The groups are shells around one centre, one inside the other: the same stretched ball of 6 dimensions in 9 sizes.
In the rows, zero is written as 128.
Some rows, each with its group after it:
[107 134 154 172 110 128  93 162 121 195 142  82 148 122 147 130] -> Seb
[184 104 103  89 129 117 139 101 166   4  99 159 110 129 107 124] -> Mif
[ 91 118 177 168 142  98  66 155 113 188 167  81 149  96 133 127] -> gif
[163 134 147 121  92 117 137 125 137  88 103 139 144 172 170 136] -> Sunar
[136 131 180 158 103  88  97 145 110 159 121 110 165 159 175 136] -> gif
[123 139 102 109 124 143 148 118 148  98 160 127 115 113 135 124] -> salak
[154 124  99 148 113 119 126 135 139 120 113 114 130 120 117 122] -> gif
[116 133  86 103 105 156 148 102 155 115 165 139 105 125 140 128] -> vope
[158 124 122 131 108  86 127 112 127 106 119 141 140 149 149 129] -> vope
[108 119 112 104 103 138 122  94 149 128 166 146 111 138 151 134] -> Sunar
[138 135 171 155  87 110 107 146 118 160 113 112 160 171 180 139] -> tisan
[133 133 124 100 126 129 143 114 146  75 151 137 121 125 143 128] -> salak
[141 118 100 113 114 108 130  97 141  99 142 148 119 133 135 127] -> netib
[124 132 190 137 107 111 103 142 122 135 134 114 155 156 179 139] -> salak
[103 140 130 123  89 154 128 121 140 159 160 124 126 149 171 137] -> vope
[118 119  95 108 151 128 129 112 151  87 172 125 105  81 102 118] -> Mif
[ 61 120 168 129 119 145  80 127 134 188 198 106 126 116 158 138] -> gif
[145 118 144 111 110  96 120 104 134  92 131 150 134 155 160 134] -> netib
[156 105  98 103 127 117 126 100 157  57 124 149 109 120 109 124] -> netib
[109 144 167  83  88 147 142 101 143 104 166 154 130 179 207 146] -> Seb
[153 139 116 106 108 137 156 120 149  70 125 138 125 143 149 129] -> fizu
[ 78 128 121 128 126 151 108 126 142 166 191 106 114  96 132 127] -> netib
[ 70 127 200 142 103 119  74 132 115 208 183 108 149 149 192 145] -> vope
[124 116 130 168 138  79  88 140 114 166 145  98 144  99 117 120] -> Seb
[129 131 122  93 108 128 144  98 146  88 154 153 119 147 162 134] -> fizu
[113 156 125 120  98 158 152 132 140 137 159 118 129 142 171 133] -> Mif
[148 139 152 143 104 133 125 153 135 116 109 107 147 145 153 131] -> tisan
[135 140 126  91 102 143 154 107 150  79 146 149 122 154 168 135] -> fizu
[117 127 179  95  88 133 117 105 141 110 147 152 135 182 198 148] -> netib
[136 131 141 155  89 108 111 134 121 167 122 117 149 158 166 134] -> gif
[ 98 120 145  75  95 155 123  84 157 103 175 162 109 160 178 145] -> tisan
[146 124 147 162 116  77 102 140 112 148 120 111 155 136 146 127] -> vope
[ 76 120 140 131 120 137  91 121 135 178 189 111 121 110 144 133] -> fizu
[119  99 158 158 129 127  65 152 141 145 125  91 133 103 107 128] -> Mif
[145 107 163 137 106 129  91 139 146 107 102 118 138 145 137 135] -> Seb
[113 106 148  94 126 146 104 109 160  81 155 137 111 122 133 134] -> Sunar
[137 133 168 148 111  95 108 142 116 139 127 113 157 148 166 133] -> Sunar
[141 111 101 130 133  97 114 112 137 106 140 130 121 107 111 121] -> vope
[123 113 101 126 139 139 113 127 154 106 149 112 109  86  96 119] -> fizu
[163 114 143 104  81 127 124 104 152  75  97 159 130 184 166 141] -> tisan
[102 127 181 142 120 129  91 148 129 153 153  99 144 127 156 135] -> fizu
[113 130 190 133  88 112  98 127 120 161 143 127 154 176 197 145] -> salak
[134 126 165 128 108 137 110 140 142 108 121 116 139 145 153 135] -> Sunar
[131 139 127  95  85 168 150 112 158  93 136 144 119 164 171 139] -> Seb
[123 129  89 116 130 167 139 131 163  95 151 112 104  91 104 120] -> Mif
[100  95 150 125 139 124  72 121 146 127 161 115 118  98 113 129] -> salak
[125 111 199 119  98 127  85 127 140 114 124 131 143 169 174 146] -> Seb
[109 142 181 105 110 121 125 120 128 116 166 133 143 158 194 140] -> Mif
[100 117 168 167 109  96  70 139 111 205 152 100 151 134 157 134] -> netib
[135 114 173 100 111 119 109 110 145  78 133 146 133 158 164 140] -> salak
[163 128 127 146 129 124 125 156 142  87 102 101 137 111 112 120] -> tisan
[134 147 128 121 100 119 148 119 129 122 145 133 138 153 174 132] -> Sunar
[118 122 133 138 110  90 106 111 119 160 156 130 139 139 158 132] -> gif
[ 82 114 164  89 103 151 100  95 151 129 183 146 115 149 175 145] -> tisan

New rows, each followed by its group:
[153 115 105  86  82 144 142  85 164  68 118 171 110 171 155 138] -> Seb
[ 70 128 177 134 103 122  86 121 119 202 190 115 141 144 186 142] -> netib
[128 134 127  71 113 154 156  97 162  52 158 157 109 144 161 135] -> tisan
[124 141 101  87  89 142 163  86 148 103 162 162 114 162 177 136] -> tisan
[110 108 205 162 117  82  56 143 110 178 139 104 161 143 163 138] -> Mif
[126 106 117 120 150 143 104 133 160  81 143 109 108  78  86 119] -> netib
[158 135 101 126  98 116 148 116 138 104 118 138 131 149 149 128] -> salak
[108 117 153 158 153 115  82 158 129 146 154  81 136  79 107 120] -> netib
[170 124 110 124 115 119 138 126 147  70 103 131 128 133 124 124] -> fizu
[143 126 141 149 132 114 110 152 133 114 122  99 141 110 121 122] -> fizu
[136 100 102  72 121 136 128  76 169  45 148 170  95 129 124 131] -> Mif
[128 110 117 124 106 121 107 107 144 127 139 137 120 135 135 131] -> fizu
[ 73 129 170 120  97 136  97 113 128 184 189 126 133 151 189 144] -> netib
[128 110 153  86  95 160 114 103 166  74 130 152 114 161 157 143] -> Seb
[126 123 148 128  91  99 109 107 124 148 141 142 141 168 178 139] -> salak
[172 117  90 106 111 144 146 115 166  45 100 143 110 130 112 124] -> vope
[145 116 123 149 115 114 105 136 136 128 116 113 134 123 122 125] -> fizu
[102 141 159  92 116 154 135 119 147  98 173 131 124 138 173 137] -> Seb
[ 90 114 105 152 117 125  90 121 132 196 173 107 119 101 121 126] -> Mif
[143 111 163 142 103  79  91 119 120 135 118 134 151 161 162 136] -> tisan
[110 127 136 150  98 104 102 121 118 187 154 120 142 144 163 134] -> salak
[126 102 129 110 111 128 101 102 152 105 139 143 115 135 133 134] -> fizu
[111 147 159 141 108 117 121 140 118 160 157 109 149 143 177 134] -> Sunar
[136 122 140 172 133  87  94 154 115 156 128  91 150 106 121 121] -> gif
[126 149 165 110  75 124 141 112 126 131 143 148 147 195 216 146] -> vope
[129 152 137 136  92 128 141 134 126 146 140 119 144 157 178 134] -> netib
[ 99 103 178 176 139  85  48 152 112 193 152  84 151 100 124 128] -> Seb
[166 136 133 133 130 105 139 143 133  73 111 117 142 125 132 122] -> Seb
[101 133 199 141  97 133  92 147 125 168 147 106 153 159 187 143] -> tisan
[139 139 174  85  85 142 143 109 147  72 130 157 136 192 202 147] -> Seb
[ 97 140 152 113 119 138 125 125 135 132 178 120 130 129 167 134] -> salak
[114 119 178 102  97 117 105 102 135 118 153 150 136 172 188 145] -> netib
[114 114 147 157 128  79  82 128 113 171 154 110 144 117 138 127] -> tisan
[111 114  84 127 131 150 115 121 156 127 160 113 102  85  96 120] -> tisan
[120 102 172 114 113 124  85 116 146 108 137 134 129 144 149 139] -> Sunar
[165 114 117 121 110 124 125 121 152  74 101 136 125 139 125 128] -> fizu
[108 100 120 111 113 152  96 106 161 119 152 133 105 120 122 133] -> tisan
[110 138 119 150 106 126 119 134 126 179 156 106 135 126 150 128] -> salak
[142 132  92 108 116 141 151 114 154  82 139 136 113 123 129 124] -> fizu
[171 137 112 123 101 127 152 128 144  78 101 133 133 150 144 127] -> netib
[160 112 141 127 132 102 112 130 141  70 111 126 134 124 121 125] -> salak
[106 106 129 101 153 146 104 118 161  79 170 121 103  82 101 124] -> tisan
[101 157 147 127  89 140 139 128 125 169 169 120 141 159 196 138] -> tisan
[135 143  84  97 110 155 169 108 157  82 152 140 108 127 140 125] -> tisan
[111 111 155 151 139 126  80 152 137 143 144  90 133  95 113 125] -> fizu
[104 109 151  95 119 143 103 104 154 101 165 140 114 130 146 137] -> fizu
[164 109  89  84 126 133 145  94 169  22 121 160 101 123 109 124] -> vope
[156 115 152  95 106 111 125 102 146  57 117 159 131 166 162 138] -> netib
[118 131 112 147 108 115 117 126 126 168 152 114 132 125 143 127] -> Sunar
[141 114  82 115 123 121 131 103 151  93 140 140 109 112 112 122] -> netib
[148 129 159 145  92  92 112 129 118 140 114 129 156 172 176 137] -> netib
[176 114 128 123 112  90 124 114 138  69  97 146 137 151 137 128] -> vope
[139 111 144  93 134 138 119 117 161  45 134 137 115 120 125 130] -> netib
[131 144 132 152 125 122 128 155 127 137 138  94 142 113 137 122] -> gif
[127 106 142 108 105 105 103  93 139 112 145 154 126 154 157 138] -> gif
[ 95  99 144 166 139 114  58 145 130 182 157  86 130  85 103 124] -> vope
[153 146 160 142  89  90 133 132 112 135 116 129 163 180 192 137] -> Seb
